All rows are made from the same 11 directions, up to rounding. Whole rows:
(in the rows, 128 means zero)
[[ 78  54 149 111 121 136  79 184 107 128 107 144 144 125 136 158 202 107
  164]
 [ 91 123 189 130 136 118 112 197 144 135 173 131 101 112 163 123 186 152
   87]
 [128 127 115 104  95 135 120  95 153 107 116  68 133 110  65 148 178 179
  155]
 [128 110 158  88 150 133 193 106 143  95 142  39 136 125 101  71 118 112
  104]
 [141 137 160 173 107 129 163 160 148 116 169  93 119 117 120 131 157  88
  129]
 [113  89 154  85 100 131 157 132 104 120 104  93 202 112 100 169 146 117
  117]
 [129 154 125  92 108 108 121 122 169 134  40  84 146 121 107 152 148 150
  154]
 [152 137 157 149 128 122  85  98 120 145 116 164 164 122 174 175 113 103
  167]
 [ 79  74 141 122 119 128 169 205 131 106 100 103 154 144 130 129 164  64
  110]
 [120 127 107 105  90 119 193 134 139 124  97  94 167 127  94 146 112 149
   73]
 [159 164  96 172 107 141 164 113 150  97 113 110 121 136  79 136 129  79
  161]
 [ 96 150  66 122 171 143 110 106  86  89 119 187 160 187 156 130  82 103
  118]
 [131 158  66 132  97 128 109 139 102 149 125 152 119 131  93 152 129 173
  135]]

The start of a row, then its end:
[163  99 167 134  97 137 182  81 156 114 116  96 158  92] : [ 88 151 127 110 121]
[122 196  57 127 157 130 136 129 128 115 142 136  74 162] : [110  74  98 163 103]
[113 111 142 157 116 140 112 129 117 121 217 157 121 117] : [141 148 153 172  89]
[111 104 101 135 147 128 155 186 131 143 134 145  57 140] : [125  58 119 120  97]
[141 173  90 141  75 111 164 183  97 158 167  78 137 129] : [ 95 138 124 147 117]
[139 202 112 161 134 118  93  88 150 122 147 164 131 145] : [171 158 103 166 117]
[113 112 150 138 124 130 139 229 110 142 122 122 100 122] : [112 111 179  65 152]
[129 172 119  89 163 111 100 126 120 146 125  94 108 142] : [146  83 108 157 146]
[136 158 135 126 116 131 116 116 124 109 159  69 145 125] : [106 141 159 133 166]
[107 153 145 124 131 130 134 161 133 110 143 118 124 127] : [118 131 165 132 108]
[134 172  90 162  93 107 123 174 145 155 113 128 108 138] : [132 145 132 140 137]
[143 152 105 155 114 140 120  79 139  99 165 112 132 132] : [108 146 133 147 145]
[ 98 146 157 115 154 108  99 181 117 163 144 185 110 129] : [192 121 123 166  70]
[161 158 146 177  74 116 119 160 108 180 160 176 136  95] : [135 192 133 146 118]
[148 128  90 158 118 134 123  98 118 129 158 136 120 138] : [126 127 101 133 144]
[102  93 143 102 159 128  74 119 112 141  98 198 140 131] : [176 142 123 142 123]
[128 187 144 125 164 104  91 134 171 135 106 109  93 142] : [175  98 129 136 151]
[103  97 121 135 132 139  87 180 100 129 115 154 118 137] : [128 136 175  87 179]
[115 172  88 102 177 120  91 142 127 127 101 111  86 165] : [142  69 118 126 168]
[126 113 197 131 124 119 115 135 150 145 129 155 137  97] : [163 158 150 143 100]
[115 130 114 117 119 148 134 113  66 102 182 133 185 136] : [107 162 126 133 110]
[131 228 155 132 180 119 115 155 158 114 133 115  74 140] : [146  82 142 116 134]
[144 201 131 108 138 138 147 133 142  91  70  74 127 128] : [ 59 123 165  79 182]
[190 155  91 161 137 138 147  29 155 125 153 139  82 123] : [107  90  60 157 127]
[131 137 110 125 165 126 140 126  81 127 134 136 156 166] : [168 100  62  66 136]
[ 79 151 111 116 109 137 115 155 157  82 128 102 122 133] : [ 85 155 213 177 115]
[172 164 156 138 147 111  89  87 127 162 144 131 124 119] : [177 123  89 134 163]
[111 104 115  99 133 130 179 149 120 103  94  71 157 149] : [104 102 121  72 132]
[112 148 145 142 159 139 120 182  98 130 151 196 100 132] : [143 116 140 101 103]
[115  56 119 137 157 150 113  84 145 105 130 172  99 135] : [141 101 120 126 125]
[119 141 171 117 117 111 100 152 136 157 191 104 107 100] : [147 128 164 207  99]
[138 165 116 146 134 160 104  72  98  84 212 133 133 127] : [ 93 146 148 154 142]
[144 157  99 143 113 111 118 125 139 164 163 132  88 124] : [139 113 104 198 103]
[145 141 168 110 169 120  97 127  87 169 149 171 122 118] : [178 107  90 128 124]
[145 107 107 177 103 158 155  99 137  86 148 128 128 127] : [ 80 147 145  87 152]
[139 165 140 139 136 106 134  98 149 119 123  96 176 153] : [187 142  84 103 131]
[133  92  75 151 134 134 120 134 131 146 131 157  62 139] : [122  81 110 133 142]
[144 159 124 119 141 145 153 141 123 117 104 131  92 117] : [ 66 101 143 103 140]
[145 185 127 136  97  88 138 181 192 168  45  91 101 121] : [129 133 140 131 146]
[ 96 152 141 142 120 119 148 248 109 145 152 141 104 131] : [132 122 167 108  89]
[116 120  81 177  92 118 100 133 146 135  95 183 149 152] : [165 189 121 127 136]
[ 83 151  92 115 140 120  99 235  70 140 114 136 130 168] : [142 121 154  85 158]
[ 75  72  86  96 156 134 115 155  92 117 132 129 129 167] : [146  90 122 122 123]
[138 119 130 133 149 155  97 100 122 127 118 215  83 106] : [102 128 142 146 130]
[126 121 129 119 120 122 106  83 158 125  92 143 149 123] : [141 162 125 163 124]
[126  87 116 148 125 134  76 110 128 124 139 122 125 137] : [146 137 150 116 194]
[124 175 168  98 141  99  92 133 141 153 190  66 110 116] : [166 102 141 211 113]
[149  93 104 163 111 170 147  62 135  72 148 121 128 122] : [ 60 142 149  98 166]
[115 120 141 123 123 150 143 130  60  95 176 123 202 136] : [116 167 136  83 127]
[129 113 175 128 136 130 121 120 175 115  90 122 117 109] : [128 133 164 110 146]
[144  36 110 126 141 144 116  54 140 114 111 104 122 133] : [125  95 106 100 190]
[ 79  95 100 128 132 116 128 103 208  95  86 135 126 157] : [170 129 124 174  75]
[168 188 130 152 103 114 178 140 154 140 105  99 124 118] : [104 132 110 104 125]
[147 122 237 104 171 127  99  85 145 137 103 172 144  88] : [175 142 128 117 123]
[141 163 182 127 151 145 153 122 129 117 116 201 123  98] : [112 143 130 116  75]
[146 131 150 163 130 142 147 164 133 136 112 187  85 107] : [105 126 145  82 125]
[117 183  88  96 118  96 100 137 140 154  79 107 139 146] : [145 139 113 184 129]
[130 119 111 147 131 133 133 189 139 134  65 141  80 134] : [100 105 157  58 179]
[129  92 139  75 145 122 176 123 115 143  86 109 145 123] : [122  90  82 115  95]
[118 103 142 127 155 148 127  99  95 100 220 116 133 135] : [139 101 121 132 111]
[127  57 143 149  88  91 116 150 148 174 143  69 154 132] : [200 137 116 124 152]
[133 204 150  71 180 116 137 116 123 117 133  59 125 138] : [129  71 108 138 126]
[117 159 112 107 125 135 105 131  89 113 127 117 167 139] : [108 158 146 125 156]
[146 123 141 167 110 121  79 123 167 144 108 136 104 115] : [145 153 161 124 189]
[115  70 173 117 174 144 122  87 128  93 178 104 131 132] : [159  88 128 105 132]
